The rows of a group lie close to one hidden flat surface of 11 dimensions, which passes through zero. Surfaces can cross.
Some rows, each with its group after it:
[ -5 -15 -14  45  -8  12  18  -5 -16  -6   9 -31  10  31 -34 -23]
V
[  9 -10  17  34 -10  26  33  16  11  10 -21  13   8  -2   5  -7]
G
[ -1 -29  -2  16  -2  11  15  17 -12  15  14  -2 -35  54   3  15]
G
[ 62   4   5   2   3 -18 -15  34 -38   0  10  14  -4 -18  46 -12]
G
[-16  -5 -38  -7   0 -21  -1  -3 -18 -11  10  -3 -16 -15  -3   2]
C
[-16  18   0   3  -1  -1  -2 -11  -4  -1   8 -17  10 -13  15  26]
C
[-11 -44  -1  -5   7   1   7 -17   7  23  12   2   1  11  -3   1]
G
[  7 -11  25  15  23  29  -2  -3   1  12   9 -17 -11 -10 -11  -8]
G
[-10   3  13 -19  23 -28 -28  18  25  -8 -31  31  18  10   6   7]
D
[ 22   6 -61  10 -30  11  41  -3 -16 -13  12 -11  -5 -15   5   2]
D
[ -8   8 -50   8 -10   0  11 -10 -25 -14   6   6 -37  -3  -7 -27]
V
[  1  19  27 -13  -6  23 -20  -8  -5 -26  34  46  10 -12  13 -23]
D
[-28   9  13 -17  10 -36 -39  12 -22 -15  10  14  -7  -1  11 -15]
V
[ 27  12   3  14 -30 -11   6  19 -21  -4  -4  19  14  12  19 -13]
G
[-17 -30   1  -9   5 -11  -2 -11   3  16   5   2   0  21  -3   4]
D
[ 12  -2  36  22   2  29   6  -3  -9   8  23 -18 -10  -4   9   5]
H
[  4  -7 -16   1  -3 -24 -20  21   0 -13 -18  34  36   5   1 -31]
B
[-15   3  26  -6  39  -4  -9  15   2   5 -14 -25 -52 -23 -16  -4]
M
[ 12   3  23   8  10  30  -2  10  10 -12  12  10   5 -16   4  -8]
H
[ 12   8  34   0 -11   9  -6   3  16   6  -7   8  16  32  -3 -10]
C
[-32  18 -26   2  20  18 -15 -14  -5 -10   6   2   0  14 -38  -8]
B
[  2  -6   9  26  13   5   3  -2 -10  16  -5 -19  14 -24  12   0]
B
[ -7 -16 -53  -8   4  -9   1   5  -6 -24  10  22 -17  20 -17 -25]
G
[  4 -25 -13 -11   6  15  13 -26  10   8  13  -5 -10  -9 -12  -2]
G
[ 27  -2  13  13 -16 -12   2  23 -33 -14  16   6  -2  22   5 -28]
V
[-22 -23   0  24   0 -22 -21  -2 -16  28 -12  -9  33  25  -1  -8]
V
[ -6  -1  -4  34  -4  37  25  -7   5  -7  13 -12   3 -15   8   9]
B
[-48  24   8 -20   3   3 -26 -18 -13 -31  46  11  -5 -15  18  11]
H
[ 21  -9  24  -6 -25   2   9  -5  22 -17  -1  29 -15  31 -12 -11]
M
[ -5  13  24  -9  -5  -7 -12 -18  -7   4   5 -23 -16  10 -28 -10]
B
[ 10 -25  10 -12   0  54  30 -20  41   6  19  16  -2   5  -9  15]
V
[ 26  26   7  -4 -14  29  22  10   5  12  -7  13 -23  -5  30  39]
H
[ 20  33  21  -8 -22 -11  -9   6  -6 -12 -12  14  17 -15   1 -21]
G
[ 16 -13  33 -21 -17  -3   1 -15  33   7  -7   5  22 -18  -1  -8]
B
[ -3 -53  -3 -15  23  -5  26 -10  12  23   4   1 -28 -25  32  23]
M
[-14   7  -7  26  21   2  -9  30   6  -7 -25  -6  13 -11  -4  -5]
D
[ -2  -6  -9  -2   4 -19 -18  36   2  -3 -12  20  14  11  14  27]
C
[  0 -10 -12  -4   6  -1   7  13   6   2  -9  -2 -28  27 -19  -3]
M
[  5  13 -16   8  -7  19  14  -5  -1  11 -18  24   5 -24  12  -5]
H
[-47  -9  -5 -14  17   8 -16  -1   9 -22  34  16  -3   5  17  23]
H
[-14  -9  26  14   7  25  11 -20  11   7   5   0   6  27   4 -33]
C
[  1  -6  -4  23  12  22  24  -8  14  11 -12 -24   0 -11  -4   8]
C
[-10  17   1 -12 -17  -7  -9  -3  15 -15  -1  14  14  21   1  20]
M
[ 22  34  -2 -14 -33 -18   0 -15 -22 -11  13  -9  -1   2   2  -6]
C
[-10   6  19  31 -11  22 -11  -1 -13  13  14 -28  10  22 -24  31]
C
[-23   4 -11  -2 -28  -2  35 -14   7  -3  -6  10   6  -7   7  11]
G
[  4 -19  -3   3  -1 -10   7 -25 -12   4  26 -33  17 -15   3   2]
H
[ 12 -18 -10  13 -14  15  23   2   3  30  -9  12   6  24  18  22]
H
[-10  -6   6 -13  17   0  -2  17  11  -8  -4   9 -31   8  -8   0]
V
[  8  13 -24  15   8  22  18  27  26   4 -32 -34   9 -32  -8  17]
D
[ -9   9  15 -10  17 -23 -15  21  -4 -24   0  -2   6 -18   4  -9]
V
[-34  -7  -1 -27  34 -26 -17   8  34   6 -36 -14 -12   0 -35   7]
M
[-17 -10   0   7  -6 -20  -7  -4 -16  -5  16 -14  18  18  -1  -2]
V
[-34   6 -36  23 -10 -44 -37 -19 -36  28 -24  -9  27   8  -2 -16]
V
[-25 -32  -7  -5   0  -7   0  -8 -20  13  28  -4 -27  15   4  -7]
D
[-51   3 -23 -15   6 -14 -27  -7  -3 -25  17  27  12   5  -2  -7]
C
[  3 -13 -32 -15 -27 -17  14 -44 -26   9  31 -11   7   1   7   3]
B
[  5 -33 -27 -23 -23 -11  10  -7 -13  20  22  -7   7 -15   7  -8]
D
[-12 -17 -19 -16  -3  12  -3 -10   0  10  18  13   8  22 -16 -10]
M
[-11  -5  17 -26 -12 -30 -13 -15   2   6  10   2   6   4  20  24]
M
[  1  -7 -34   0   6  12  15   7   5 -14  -1  10 -20 -12 -10  -4]
C
[-11   1  19 -19   8 -23 -28 -14 -26  18  14  -1   4   9   2   0]
B
[ -8  24 -33  26   8   3  -2  23 -19 -20  -8  -3 -10  18  -6  -4]
B
[-26   8  -7 -19   3  11  -4 -35   5   4   9   0 -24 -17 -12   0]
V
[  9 -28 -15  -6  42  34  26 -19  33  17 -19  -8 -20 -33 -36 -12]
B
[ 18  -1  10   0   2  17  10 -29  10  -3   5  16  23 -23  10   0]
D
[ 45 -22  14  -9 -20 -14  -1  -4 -11  31 -10  17   3  18  -2 -27]
V
[ 33   4  14   9 -18  16   3 -17 -21  16  16   0  14   8  -5 -13]
B
[ 18  18  18  19  19  12   1  11  -8  12 -15 -25 -12 -17  -3   5]
B
[ 15   4   8 -14 -18   0   8 -16  -6   1  14  -6 -23  10 -11  -3]
M
[ 33  -4   4 -34 -26 -33   2 -13 -16  15   7  -2   0  -7  16   2]
D
[ -9  13  33  18 -15   3 -17  11 -42  15  33 -27  -1   0  33  14]
D
[-16  36  16  25 -18 -24 -29  15 -49   3  -4   2  -4  19  11 -18]
H
[  5   0   9   0   0  -3  -6   8 -25  -5  17  17  -8 -10  26 -12]
H
[-11 -16  -2   9 -13 -18 -16   8 -21  -3   7  11 -12  59 -38 -41]
C
[ -9 -33   8  13   4  12  17 -10  13   3   5   6 -12   9   4   4]
M
[  4  17   6 -32 -21 -19 -24   4   3  12   0 -16  35 -34   4   3]
D
[ 12  16 -24  10  -6   7  18  -5 -23 -18  13  -6 -19 -32   2 -10]
C
[ 22   0 -13 -32  11 -28  -4  22  10  -4 -22  15 -11 -16  12   3]
G
[ -6 -18 -19  38  -2  22  24 -16 -10  28  -3   2  30 -17  27   9]
H
[  2 -26   0 -18  -4   9  10 -28  18  14   7   6   4   9 -18  -5]
G
[ 17  30  20 -32   8  -5 -19  24   3  22 -16 -19 -10   9 -12  18]
M
[ -7  13  18   3 -14  19  -8 -13  13  20  -9  11  30  12  -5  10]
H
[-24   9  22  15 -15  -6 -15  -2   6 -13   2   0   8  39  -9  10]
M

New rows, each followed by its group:
[-20  25 -50   9  15  -3  15  28  21 -30 -33   4  -7  13   5   4]
C
[ 19  18   5  -3  13 -20 -18   2 -15  32 -27 -29  12  16 -18  18]
B
[  2  -1   1  -4  -7   5  14   5  13 -48  32   5  47  -2   2  -2]
V
[ 10 -11  12 -12  36 -18   1 -20  23   1 -32  13   8 -32   5  -4]
D
[-9 -7 13 -1 19 64 -3  0  8 28 30  5 17  2  4 22]
M
[ -9  21 -23 -31 -10 -58 -12  22  -6 -53  -6  38 -29  -9  41   6]
M
[-20  20 -17 -13 -10 -11 -13 -23  -4  -1   4  -1  10 -14   5   8]
V
[ 21  12 -13   1  -9  12  30 -10  15  21 -21 -19   1 -15  11  38]
H
[-39   3 -17 -14  17 -16 -26   9  -8  -8   4   7   1   2   2   0]
M
[-13   7 -23   5  -2  25  18  -4  14 -22  11   4 -11  -7  -1   8]
B
[-10 -34 -10  -3  17  -4 -11  28   3  16  -7  25   0  33  -3 -10]
M
[-21 -40 -39  12  -9 -13  -4 -14 -10  11   8  -3  24  19 -34   5]
C
[-17  -6 -26 -26 -19 -24  -4   7 -16  -6  23  13 -12  19  23  17]
D
[-17  17   9  24   2  20  -5   1 -16   0   1  10  -7  -3   1 -13]
H
[  2 -27   9 -16 -16 -23  22   5  13  -2   5  -1 -20 -26  46  16]
B
[  5  32  19 -22 -14  -3   1  -1  32 -31 -16   4 -40  17 -27   5]
M
[-26  12  12   4 -16 -17  -2  -4   3  11 -14 -18  21  16   1  26]
G
[ 26  19   7  -7   4 -17  15  23   4  -4 -20 -31 -29  -5   3  22]
V
[-13 -17 -16   0   5  20  27   8  15 -19  23  -1 -13  16   6  25]
V
[ 24 -49 -10   7  -9  16  32 -32 -20  14  32  22 -10   0   8 -30]
D
[-13  14 -15 -13  22  32 -13 -25  -5   7  20  17  16   8 -11  16]
B
[-48  23   8  24  23   7 -18  13   2   6 -27  -6  -9   2  -8   6]
H
[  5 -27  -3 -18   4   1  27 -15  -9  35  -8  16 -58 -13   6 -11]
H
[  6  -8   1   6  10 -18 -17 -10   8  33 -42  -5  24 -21 -16 -24]
V
[-31 -24 -23 -30  32 -21 -21  -4  23  -3  -9   6  -7   5 -22  -1]
G
[  6  12   7  16   5  24   0  11   7  -2  -7  -2   4   1 -10  -4]
M
[-38 -25 -10 -20  20 -28  -8   0   8  -9  17 -36 -32  29 -17  26]
H
[ 15  19   2  -4 -12  -3   3 -15 -13  -4  -9  -3 -20 -14 -29 -38]
H
[ 25  24  10  -2 -25 -25   2   1 -34  31 -30   1 -29   4  -2 -22]
H
[  1   4 -20 -16   9 -18  -6  12   8  -7 -17  12   1  -2  -1  -1]
B
[-14   8 -10  -4  -3   8  -4  -6 -11   6  19  -6   5   8   1  13]
M
[ -6  -2 -19  24   3  32  36  -4 -24 -11  36  -3 -39  -6  34   4]
C
[ 10   1   9 -17  -3   8  12 -24  10  -3  10 -12  12 -34  -3   1]
V
[  2  -2  39 -21 -52 -26 -13 -20   0 -11  25   9  18   8  10 -20]
B
[  4  -8 -11 -13 -13  -3   5 -13  20  -4  -4  16  22   4   1  11]
M
[ -5 -43 -12 -16  11 -21  -7  19  -1  -8  13  22 -10  24   8  -7]
H
[ 17   8  10   0 -14   7   2 -20   1 -11   8   9  12 -19  -8 -25]
M
[ -1  -1  -7 -24  24  20 -14  -1 -11   6  19  32 -19  19  -3   4]
B
[ 27   8  23 -24   1  10   8   1  17  27 -13 -24 -21   5 -18  19]
M
[ 16   4  18   9 -10   7   2  14 -21  12   9 -21 -23  -3   1  -5]
D
[ -6  16   4  -9   7 -13 -25   6 -15 -20   2   8 -19 -22 -26 -29]
C
[ 25  16   4   9 -27  -1  12 -22 -24  -5  16  -3   0  17   6   0]
D
[ 21 -21  -4  -4   3  -3   5  21  -1  18 -13   5  -7  21  -2  -6]
M
[  0 -37   0 -27  -1 -22 -12  -5 -21  28  14  33 -26  13  25 -12]
V
[  8  10  25   2 -26 -20 -12  -1   1  -8  -2  11  26  16  21  12]
M
[ 18 -15   5   3  12   1  15   7  16  11 -23   2 -19  21 -10   5]
D
[  9  10   3 -14  39   8 -11  15   3  10 -20  -6  -1 -56 -11 -24]
M
[ 38  18 -29 -12 -10  22  19  18   2 -16   4  28  -3 -15  19   1]
M
[ 19 -21  16 -17  -8  11  -4  21  13  16   3  22   2  13   8  -2]
D
[-19   2  -2 -18 -18  -2 -10 -11 -11  -3  18  28 -12  24  -3 -12]
H
[ 18  -9  32  22 -17 -29 -15  23 -22  22 -18   8  34  21  15 -19]
G
[ -5   3 -19 -15   9  -8  -1   8 -14  -6   0  34 -12 -36  36  -4]
H
[-16  20 -16  -8  27  10 -25  26 -21  17   4 -10   5  -2  -4   3]
M
[ 26 -26 -13 -29   6 -24   5   2  20  -5 -21  52  -1  15   2 -17]
D
[-25  14  25  10  -1  -6 -34  28  -8 -16  11   5   1  49  -6   4]
H
[ -6   8 -13  -7   2 -26  -8  14  10  -7 -20  -7   9   8  -5   9]
V
[ 15   5 -37 -12 -14   9  -4 -10  -8  -5   7  22  36   2 -30 -42]
M
[-36  24   5   2  20  -7 -11  -8  15 -26 -11 -39   2 -12 -46 -10]
V
[ 37 -16   8  16  10  22  35   1  23  24 -21 -24  10 -26   6  25]
V
[ -9  25  28  -4 -14   7  -7  -8  -2  28 -11   1   0  11  16  26]
H
[  0 -22 -14  53 -21  23  34 -28   2  -2   9 -12  31   6  -2  -4]
M
[  6  40  18 -10  -9   0 -18   8   6 -25   0  -2   3   2 -16  -3]
H
[ 10  -8  13  14  -5   9  12  -5 -11   5  22 -27 -10   4   9  15]
H
[  9  -9 -26  25   4   6  33   6  21 -30 -24  11 -10 -22   4  -7]
M
[ -5  11  15  -4 -13  -1  10 -35  -4 -17  15 -18 -41  -8 -26 -17]
M
[-13  -7   4  -4  -6 -19 -15  12  -8   9  -8  18 -10  40  -6  -9]
H
[  1 -25  -4   1  12  39   4   6  29   6   4  27  33 -27  12  -3]
D
[  2   9  -8 -15 -22 -12  -8 -12 -13  -5  16  10   7  15  -6 -11]
M
[-28  10  30   7  28  33 -28   5   7 -13  18  13  -6  -7  -4  -6]
G
[ 14  -3 -12  15 -21 -12   4 -13 -30  19   0  -7  -3  12   1 -16]
V
[-16 -10   2   5 -13 -16  17  -1   9   3 -29  -2 -13  19 -38 -28]
G
[ 47 -30 -47   1  13  30  28  -2   4  -3  16   6 -24  -5  -1  -8]
G
[ 32 -15  44 -21   8  -9  -7  16   7  28 -15 -10 -12 -23   1 -12]
D
[ 15 -35   7  -7 -14  12  16 -20  -1   6  23  20   4 -15  12 -23]
B
[ 11 -19  18  -8 -19 -16 -22  -6 -25 -24  56   2  26  24   5 -19]
H
[  6   2   4  -2  -1 -25   7  -2  15   0 -27 -22 -10  -1 -10  11]
M
[ -3  -5  16 -21 -23  -1 -21   6   4  15  17   5  36   9   9  10]
D
[ 19 -14  -2  -2  11  -2   7   5   5 -23  13 -17 -11  -4 -24 -21]
H
[ -3   9  14 -21 -32   6 -16   0  15  10   6 -14  17  26 -35  -1]
D
[-25  17 -19  22 -13  -2   4 -11 -13 -22   6 -24  -6   5 -20 -12]
B
[ -5  15  31  12 -23 -16 -10 -21   8 -21  -4   0  16   7  -6  -4]
M
[  0  20  40   4  11  16 -24  12 -19  13  12   3  -3  19  14  20]
B
[  5  24   8 -55 -19 -20  -7 -13  24 -50  20   9  23   0 -29 -12]
V
[ 18   7  24 -26   6   3 -26 -16 -20  24  11  10 -13  47 -41 -17]
B
[ 19 -18  15  25 -16 -10  -6   7 -38  22   7   2   5  24  16 -19]
V
[  8  -4  -6 -26 -18 -43  -1 -21 -16   5  22 -31  14  -3  22  29]
H
[ 31   3   4   8  -8  36  20 -13   9  18   3  -5   9   9 -10  13]
B
[ 22 -11  -5 -25  -9  -2  13 -20  11   9   3   0 -11 -11 -15   2]
C
[-12  -8  -3  11  20 -15 -13  13   6  -5 -14 -14  30 -13   0  -2]
H
[ -1 -28  18  -5   6 -17   1 -39  -1  30   1 -20  26 -26   6 -16]
C
[ -1 -10  13   4  21  -7   6 -28   7  10 -13 -10   4 -17  -3   3]
D
[  3 -48  11   5  12   1  -1  22  21  13  -8  24  35  27   2  -3]
V
[  6   8   2   7  10 -11  -6  15   1 -12 -14 -14   4  -4 -18 -14]
H
[ -8   0 -27 -28   5 -18  14 -15  21  -1 -15 -13 -12 -10  -2  15]
C
[ 22   0  -5  -9  -8   7  17 -11 -11 -29  39 -17 -32  -6  -8  -8]
H
[ 11 -15 -13 -13 -15 -34   1  10   0  -8  -7  18   9   0  12 -16]
B
[  2 -18  38  32 -10 -25  -1 -13  -4  17 -13 -29  19   8   6   5]
M
[ 14  55  27   6 -20   5   0  -2  -6  13 -23 -26 -14  -1  -2  21]
H
[  1  -9  19 -19  -4 -12 -14 -27  11  10  -4   9  38  -3  -5 -29]
C
